The rows of each matrix lie in a flat space through zero, up to rounding. After each matrix: how many dimensions does the smallest such space have?

37; 31; 126; -76; -254; 173; -28; -43; -101; 231; -150; -29; 127; -180; 120; -133
31; 357; -85; 5; 403; -96; -119; -91; -33; 54; 35; 116; -136; 240; 72; -115
126; -85; -254; 55; 456; -107; -44; -15; 92; -140; 145; 165; -202; 179; -135; 16
-76; 5; 55; 12; -99; -33; 39; 32; 10; -54; 7; -65; 34; -4; -2; 64
-254; 403; 456; -99; -655; 130; 23; -19; -196; 283; -254; -267; 314; -189; 307; -80
173; -96; -107; -33; 130; 105; -66; -55; -19; 121; -30; 124; -45; -54; -8; -128
-28; -119; -44; 39; 23; -66; 49; 49; 64; -139; 71; -17; -30; 28; -85; 104
-43; -91; -15; 32; -19; -55; 49; 46; 50; -117; 53; -33; -10; 15; -64; 96
-101; -33; 92; 10; -196; -19; 64; 50; 10; -61; -5; -101; 70; -46; -3; 89
231; 54; -140; -54; 283; 121; -139; -117; -61; 221; -54; 196; -87; 4; 50; -236
-150; 35; 145; 7; -254; -30; 71; 53; -5; -54; -20; -139; 98; -41; 28; 98
-29; 116; 165; -65; -267; 124; -17; -33; -101; 196; -139; -68; 134; -134; 137; -99
127; -136; -202; 34; 314; -45; -30; -10; 70; -87; 98; 134; -142; 89; -114; 1
-180; 240; 179; -4; -189; -54; 28; 15; -46; 4; -41; -134; 89; 31; 101; 44
120; 72; -135; -2; 307; -8; -85; -64; -3; 50; 28; 137; -114; 101; -4; -102
-133; -115; 16; 64; -80; -128; 104; 96; 89; -236; 98; -99; 1; 44; -102; 204
 | 3

569; -469; 416; 56; 64; -342; 11; -295; 306; -291; 515; 260; -53; 89; 74; 192
-469; 118; -174; -142; 92; 127; 395; 136; -109; 300; -76; -171; 100; -182; -35; 30
416; -174; 195; 107; 190; -22; 208; 79; 154; -129; 258; 262; 300; -10; 249; 0
56; -142; 107; 498; 399; 188; -60; -76; 34; -149; 59; -234; 414; -246; 18; 156
64; 92; 190; 399; 125; 480; 194; 348; -394; 115; -156; -1; 85; -72; -283; 107
-342; 127; -22; 188; 480; 597; -86; 158; -269; 191; 186; -576; -65; 219; 69; -407
11; 395; 208; -60; 194; -86; 896; -507; -102; 173; 124; -109; -112; -321; 248; 592
-295; 136; 79; -76; 348; 158; -507; 406; 54; 193; 140; -95; -58; -11; -48; 128
306; -109; 154; 34; -394; -269; -102; 54; 389; 172; 390; -287; -5; 46; 58; 11
-291; 300; -129; -149; 115; 191; 173; 193; 172; 224; 120; -46; -365; -4; -106; -16
515; -76; 258; 59; -156; 186; 124; 140; 390; 120; 327; 201; 241; 435; 372; -30
260; -171; 262; -234; -1; -576; -109; -95; -287; -46; 201; 38; -299; -139; -74; 216
-53; 100; 300; 414; 85; -65; -112; -58; -5; -365; 241; -299; 325; -301; 202; 21
89; -182; -10; -246; -72; 219; -321; -11; 46; -4; 435; -139; -301; 86; 302; -291
74; -35; 249; 18; -283; 69; 248; -48; 58; -106; 372; -74; 202; 302; 596; -58
192; 30; 0; 156; 107; -407; 592; 128; 11; -16; -30; 216; 21; -291; -58; 561
 | 14

74; 83; -92; 105; -57; -83; -214; -245; 145; 5; -22; 17; -83; 204; -58; -33
83; 418; 250; -126; -194; -120; -229; 162; -154; -16; 72; 126; -88; 81; 108; -130
-92; 250; -403; -297; -91; 251; 113; -322; 450; 104; -67; 136; -62; 75; -183; 66
105; -126; -297; -252; 109; 267; 115; -351; 165; 180; 152; 336; 286; 145; -339; 186
-57; -194; -91; 109; -108; -18; 209; -80; 92; -206; -269; -260; -153; -219; 28; -150
-83; -120; 251; 267; -18; -408; -14; 54; -3; -458; -396; -305; -284; -204; 192; -106
-214; -229; 113; 115; 209; -14; 239; 449; -185; 24; -15; -227; 89; -192; 226; 166
-245; 162; -322; -351; -80; 54; 449; 70; 275; -21; -322; 11; 145; 81; 57; 338
145; -154; 450; 165; 92; -3; -185; 275; -456; -1; 304; -9; -34; -273; 57; -267
5; -16; 104; 180; -206; -458; 24; -21; -1; -404; -478; -230; -123; 83; 182; -22
-22; 72; -67; 152; -269; -396; -15; -322; 304; -478; -585; -247; -331; 36; 68; -128
17; 126; 136; 336; -260; -305; -227; 11; -9; -230; -247; -348; -367; 1; 227; -304
-83; -88; -62; 286; -153; -284; 89; 145; -34; -123; -331; -367; -31; 158; 268; 50
204; 81; 75; 145; -219; -204; -192; 81; -273; 83; 36; 1; 158; 378; 114; -26
-58; 108; -183; -339; 28; 192; 226; 57; 57; 182; 68; 227; 268; 114; -77; 257
-33; -130; 66; 186; -150; -106; 166; 338; -267; -22; -128; -304; 50; -26; 257; -58
 | 7

378; -340; -98; 143; 96; 19; 126; 257; -37; -161; -201; -4; -214; -278; -109; -105
-340; 753; -46; 32; 48; -46; -14; 294; 63; -169; 144; 75; 36; 40; 42; 99
-98; -46; -38; -30; -15; -30; -183; 201; -108; 123; -136; 140; 0; 88; 369; 217
143; 32; -30; 174; 56; 179; 14; -32; -203; 221; -121; -12; -147; -78; 159; -67
96; 48; -15; 56; -26; -106; 32; -88; 198; -61; 8; 86; -1; -203; 52; 43
19; -46; -30; 179; -106; -71; -124; 38; 111; -197; 214; -59; -116; -8; 19; -16
126; -14; -183; 14; 32; -124; 231; -47; -322; 397; -253; -243; 108; -76; -28; 155
257; 294; 201; -32; -88; 38; -47; 768; -102; -261; -9; -84; 211; 82; 3; -256
-37; 63; -108; -203; 198; 111; -322; -102; 171; -277; -118; 60; 20; -110; 29; 192
-161; -169; 123; 221; -61; -197; 397; -261; -277; 531; -26; -68; -168; 106; -107; 20
-201; 144; -136; -121; 8; 214; -253; -9; -118; -26; 123; -105; 86; 262; 77; 30
-4; 75; 140; -12; 86; -59; -243; -84; 60; -68; -105; 255; -122; 175; -56; 257
-214; 36; 0; -147; -1; -116; 108; 211; 20; -168; 86; -122; 123; 72; -196; -26
-278; 40; 88; -78; -203; -8; -76; 82; -110; 106; 262; 175; 72; 660; -70; 31
-109; 42; 369; 159; 52; 19; -28; 3; 29; -107; 77; -56; -196; -70; -43; -188
-105; 99; 217; -67; 43; -16; 155; -256; 192; 20; 30; 257; -26; 31; -188; -60
 | 11

-561; 94; 139; -344; 13; -18; -228; 10; 68; 89; 110; 61; 1; 116; 3; 284
94; -541; -101; -53; 289; -158; 22; -158; -72; -25; 56; 97; -45; -54; 265; 118
139; -101; -62; 56; -73; -260; 340; -291; -342; -83; -17; -1; -180; -149; -234; -41
-344; -53; 56; -448; 81; 210; -85; -131; -180; 75; -44; 140; 69; 224; -106; 276
13; 289; -73; 81; -458; -51; -187; -86; 248; 487; -119; -247; 174; -112; 113; 95
-18; -158; -260; 210; -51; -295; 166; 59; 111; -192; 247; -143; 92; -136; 311; -134
-228; 22; 340; -85; -187; 166; 345; 12; 74; -236; -212; 101; -32; 40; -101; 65
10; -158; -291; -131; -86; 59; 12; -497; -76; -137; 431; 86; -61; -52; -8; -199
68; -72; -342; -180; 248; 111; 74; -76; -671; 434; 74; 68; 229; 81; -6; 33
89; -25; -83; 75; 487; -192; -236; -137; 434; -491; -152; -26; -71; 299; 31; -234
110; 56; -17; -44; -119; 247; -212; 431; 74; -152; -757; -325; -311; 346; -98; -196
61; 97; -1; 140; -247; -143; 101; 86; 68; -26; -325; -508; 158; 164; 132; -266
1; -45; -180; 69; 174; 92; -32; -61; 229; -71; -311; 158; -288; 60; 136; -232
116; -54; -149; 224; -112; -136; 40; -52; 81; 299; 346; 164; 60; -408; 213; 129
3; 265; -234; -106; 113; 311; -101; -8; -6; 31; -98; 132; 136; 213; -128; -60
284; 118; -41; 276; 95; -134; 65; -199; 33; -234; -196; -266; -232; 129; -60; -704
 | 12

-98; 385; 90; 47; 3; -66; -206; -85; -75; -33; -10; -167; -129; 203; 44; 54
385; -694; 163; -102; 27; 60; 142; -134; 96; 166; 35; -76; 61; -191; -129; -190
90; 163; -326; 150; 12; 13; 30; 49; -31; 36; 125; -47; 74; 24; 62; 14
47; -102; 150; -68; -48; 15; 0; 163; -88; -28; 14; 109; -30; -122; -165; -44
3; 27; 12; -48; -332; 13; -211; 193; -169; 130; 58; -32; 43; -185; -67; -96
-66; 60; 13; 15; 13; -132; 74; -2; -16; -91; 68; 86; 107; 102; -36; -2
-206; 142; 30; 0; -211; 74; -478; -39; -148; 112; 66; -186; -45; 207; 103; -216
-85; -134; 49; 163; 193; -2; -39; -237; -41; -43; 63; -165; -8; 189; -78; 12
-75; 96; -31; -88; -169; -16; -148; -41; -21; -54; 27; -77; 13; 28; 132; -140
-33; 166; 36; -28; 130; -91; 112; -43; -54; -399; 79; 18; -66; 70; -42; -35
-10; 35; 125; 14; 58; 68; 66; 63; 27; 79; -148; 13; -102; -92; -53; 307
-167; -76; -47; 109; -32; 86; -186; -165; -77; 18; 13; -225; -26; 28; 28; -8
-129; 61; 74; -30; 43; 107; -45; -8; 13; -66; -102; -26; -119; 17; 56; 149
203; -191; 24; -122; -185; 102; 207; 189; 28; 70; -92; 28; 17; -436; -41; 270
44; -129; 62; -165; -67; -36; 103; -78; 132; -42; -53; 28; 56; -41; 120; -30
54; -190; 14; -44; -96; -2; -216; 12; -140; -35; 307; -8; 149; 270; -30; -418
 | 10

-199; -102; 261; -557; -153; 270; -299; -119; -545; 178; -276; -218; -263; 189; -496; 49
-102; 515; 14; -363; -58; -96; 130; 67; 405; 20; 180; 220; 36; 106; 22; -501
261; 14; -46; 266; 254; -421; 323; 762; 464; -281; 267; 326; -78; -312; 33; -658
-557; -363; 266; -55; 422; 189; -510; -36; -257; -242; -508; -318; -159; -117; -232; 29
-153; -58; 254; 422; 426; -244; 296; 616; 72; -145; 66; 253; 361; -286; 458; 267
270; -96; -421; 189; -244; 102; -18; -210; 41; -67; 126; -237; -109; 64; 112; 160
-299; 130; 323; -510; 296; -18; -527; 6; -277; -74; -524; -169; 126; -154; -248; -115
-119; 67; 762; -36; 616; -210; 6; -66; -264; 80; -376; 373; 231; 33; 156; 227
-545; 405; 464; -257; 72; 41; -277; -264; 318; -132; -456; 140; -82; 160; -197; -375
178; 20; -281; -242; -145; -67; -74; 80; -132; 29; -18; 106; 213; -61; -294; -288
-276; 180; 267; -508; 66; 126; -524; -376; -456; -18; -684; -40; 251; 158; -282; 115
-218; 220; 326; -318; 253; -237; -169; 373; 140; 106; -40; -31; 175; -454; -93; -291
-263; 36; -78; -159; 361; -109; 126; 231; -82; 213; 251; 175; 672; -279; 251; 89
189; 106; -312; -117; -286; 64; -154; 33; 160; -61; 158; -454; -279; -101; 24; -54
-496; 22; 33; -232; 458; 112; -248; 156; -197; -294; -282; -93; 251; 24; 179; 74
49; -501; -658; 29; 267; 160; -115; 227; -375; -288; 115; -291; 89; -54; 74; 72
 | 10

-71; 139; -343; 250; 26; -117; -560; 48; 312; 229; 189; 72; -146; -17; 57; -229
139; -180; 30; -83; -108; -48; 44; -106; -51; 24; -65; -51; -42; 25; -95; 283
-343; 30; 46; -123; 3; -172; -98; -77; -198; 94; -31; -59; -146; -62; -95; 68
250; -83; -123; 40; -106; -57; -207; -89; -57; 67; -75; 6; -29; -4; -179; 224
26; -108; 3; -106; 35; -39; -11; -18; -55; -59; -146; -33; 24; 60; 140; 158
-117; -48; -172; -57; -39; -216; -554; -136; 12; 178; -19; -127; -156; -33; -163; -51
-560; 44; -98; -207; -11; -554; -636; -334; -323; 384; -140; -303; -387; -160; -381; 158
48; -106; -77; -89; -18; -136; -334; -34; -146; 20; -162; -50; 2; -9; -146; 135
312; -51; -198; -57; -55; 12; -323; -146; -257; -70; -288; 37; 26; 59; 4; 261
229; 24; 94; 67; -59; 178; 384; 20; -70; -104; 6; 103; 92; 9; -18; 133
189; -65; -31; -75; -146; -19; -140; -162; -288; 6; -139; -9; -29; -33; -293; 237
72; -51; -59; 6; -33; -127; -303; -50; 37; 103; -9; -124; -8; -57; -279; -71
-146; -42; -146; -29; 24; -156; -387; 2; 26; 92; -29; -8; -95; 11; 49; 17
-17; 25; -62; -4; 60; -33; -160; -9; 59; 9; -33; -57; 11; 10; 56; -122
57; -95; -95; -179; 140; -163; -381; -146; 4; -18; -293; -279; 49; 56; 110; -68
-229; 283; 68; 224; 158; -51; 158; 135; 261; 133; 237; -71; 17; -122; -68; -424
 | 8

-110; -104; -197; 168; -132; 272; -216; 25; -323; 280; 0; -123; 21; 144; -232; 155
-104; 82; -53; -1; 3; -15; -47; 10; 85; 25; -72; 97; 33; -70; 128; -6
-197; -53; -323; 274; -22; 270; -61; 102; -183; 329; -148; -2; 384; 179; -394; -20
168; -1; 274; -233; -47; -156; -45; -103; 31; -234; 175; -74; -444; -126; 319; 120
-132; 3; -22; -47; -15; 134; -59; 39; -13; 15; -48; -25; -67; -20; -30; 165
272; -15; 270; -156; 134; -261; 297; -39; 204; -315; 104; -11; -44; -37; 36; -170
-216; -47; -61; -45; -59; 297; -138; 68; -127; 79; -55; -107; -131; 21; -143; 326
25; 10; 102; -103; 39; -39; 68; 1; 87; -124; 14; -8; -82; -46; 43; 35
-323; 85; -183; 31; -13; 204; -127; 87; 38; 142; -184; 89; 92; -49; -5; 158
280; 25; 329; -234; 15; -315; 79; -124; 142; -317; 190; -15; -356; -142; 367; -53
0; -72; -148; 175; -48; 104; -55; 14; -184; 190; -2; -49; 159; 133; -210; -48
-123; 97; -2; -74; -25; -11; -107; -8; 89; -15; -49; 83; -116; -123; 238; 87
21; 33; 384; -444; -67; -44; -131; -82; 92; -356; 159; -116; -748; -248; 460; 426
144; -70; 179; -126; -20; -37; 21; -46; -49; -142; 133; -123; -248; -5; 30; 94
-232; 128; -394; 319; -30; 36; -143; 43; -5; 367; -210; 238; 460; 30; 14; -230
155; -6; -20; 120; 165; -170; 326; 35; 158; -53; -48; 87; 426; 94; -230; -372
 | 4

-568; 114; 321; -26; 244; 498; 206; -47; -652; 107; -291; 399; -264; -51; 416; -434
114; -17; -304; 207; -381; -301; -183; -85; 221; 84; -117; -173; -161; 91; -54; 236
321; -304; 132; 8; 477; 88; -13; 8; -233; -520; -102; 44; 123; -136; -272; -64
-26; 207; 8; -186; 124; 410; -62; -214; -104; 196; -226; 133; -48; 82; 367; -336
244; -381; 477; 124; 262; 188; 425; -279; -345; -101; 111; 504; 61; 229; -38; -184
498; -301; 88; 410; 188; 72; 69; 129; 46; 406; -494; 21; 139; 37; 284; -375
206; -183; -13; -62; 425; 69; -168; 146; -199; -418; -111; -222; -39; -105; -276; -111
-47; -85; 8; -214; -279; 129; 146; -15; 230; 136; 196; -311; 103; 161; -40; 112
-652; 221; -233; -104; -345; 46; -199; 230; 260; 539; -205; -215; 300; -479; 377; 221
107; 84; -520; 196; -101; 406; -418; 136; 539; 172; -629; -226; 317; -312; 551; 281
-291; -117; -102; -226; 111; -494; -111; 196; -205; -629; 399; 40; -236; 256; -471; 186
399; -173; 44; 133; 504; 21; -222; -311; -215; -226; 40; 393; -386; 391; -115; -101
-264; -161; 123; -48; 61; 139; -39; 103; 300; 317; -236; -386; -580; 310; 109; 41
-51; 91; -136; 82; 229; 37; -105; 161; -479; -312; 256; 391; 310; -191; -21; -57
416; -54; -272; 367; -38; 284; -276; -40; 377; 551; -471; -115; 109; -21; 452; -10
-434; 236; -64; -336; -184; -375; -111; 112; 221; 281; 186; -101; 41; -57; -10; 49
 | 12

182; 48; 360; -516; -253; 88; -123; -114; -364; -232; -269; 123; 419; 129; -353; -386
48; 187; 398; -148; -316; -88; 110; 48; -125; -118; 18; 142; 191; 329; 84; -217
360; 398; -318; 701; -600; -161; -18; 224; -152; -604; 309; 230; 558; 112; 388; -259
-516; -148; 701; 211; 154; -178; 379; 108; 582; 312; 286; -29; -88; 270; 888; 89
-253; -316; -600; 154; -4; -44; -98; -463; 418; 158; -17; -72; -906; -439; -273; 651
88; -88; -161; -178; -44; -14; -89; -90; 19; -39; -73; -19; -158; -6; -321; 65
-123; 110; -18; 379; -98; -89; 122; 70; 173; 25; 234; 63; -90; 31; 470; 115
-114; 48; 224; 108; -463; -90; 70; -357; -94; -338; -80; 90; 219; -2; 99; -199
-364; -125; -152; 582; 418; 19; 173; -94; 167; 186; 57; -260; -85; -359; 394; 173
-232; -118; -604; 312; 158; -39; 25; -338; 186; 109; 75; -231; -614; -282; 49; 367
-269; 18; 309; 286; -17; -73; 234; -80; 57; 75; -20; -22; 11; -52; 199; 44
123; 142; 230; -29; -72; -19; 63; 90; -260; -231; -22; -37; 530; 222; 108; -429
419; 191; 558; -88; -906; -158; -90; 219; -85; -614; 11; 530; 781; 358; -104; -412
129; 329; 112; 270; -439; -6; 31; -2; -359; -282; -52; 222; 358; -38; 4; -179
-353; 84; 388; 888; -273; -321; 470; 99; 394; 49; 199; 108; -104; 4; 411; 300
-386; -217; -259; 89; 651; 65; 115; -199; 173; 367; 44; -429; -412; -179; 300; 173
 | 8

283; 134; -150; 203; -23; 142; 249; 260; -104; -310; -108; -405; 66; -45; 156; 106
134; 326; 91; 193; -180; 180; -105; -109; 56; -409; 53; -119; -371; -43; 22; -151
-150; 91; -16; -89; -321; 153; -161; -230; 209; 288; 74; 93; 25; 174; -18; -69
203; 193; -89; 175; -100; 144; 138; 111; -51; -285; -53; -300; -27; -31; 102; 29
-23; -180; -321; -100; 160; -285; 474; 182; -358; 219; -161; -225; 734; -97; 0; 305
142; 180; 153; 144; -285; 462; -330; -2; 411; -123; 86; -18; -535; 208; 141; -188
249; -105; -161; 138; 474; -330; 504; 393; -512; -425; -190; -336; 310; -327; 33; 238
260; -109; -230; 111; 182; -2; 393; 432; -203; -122; -178; -392; 332; -58; 167; 245
-104; 56; 209; -51; -358; 411; -512; -203; 550; 271; 162; 273; -475; 322; 48; -236
-310; -409; 288; -285; 219; -123; -425; -122; 271; 486; 130; 630; -235; 129; -130; -129
-108; 53; 74; -53; -161; 86; -190; -178; 162; 130; 78; 145; -126; 94; -36; -101
-405; -119; 93; -300; -225; -18; -336; -392; 273; 630; 145; 458; 53; 213; -148; -114
66; -371; 25; -27; 734; -535; 310; 332; -475; -235; -126; 53; 189; -350; -88; 176
-45; -43; 174; -31; -97; 208; -327; -58; 322; 129; 94; 213; -350; 167; 28; -144
156; 22; -18; 102; 0; 141; 33; 167; 48; -130; -36; -148; -88; 28; 105; 21
106; -151; -69; 29; 305; -188; 238; 245; -236; -129; -101; -114; 176; -144; 21; 139
 | 4
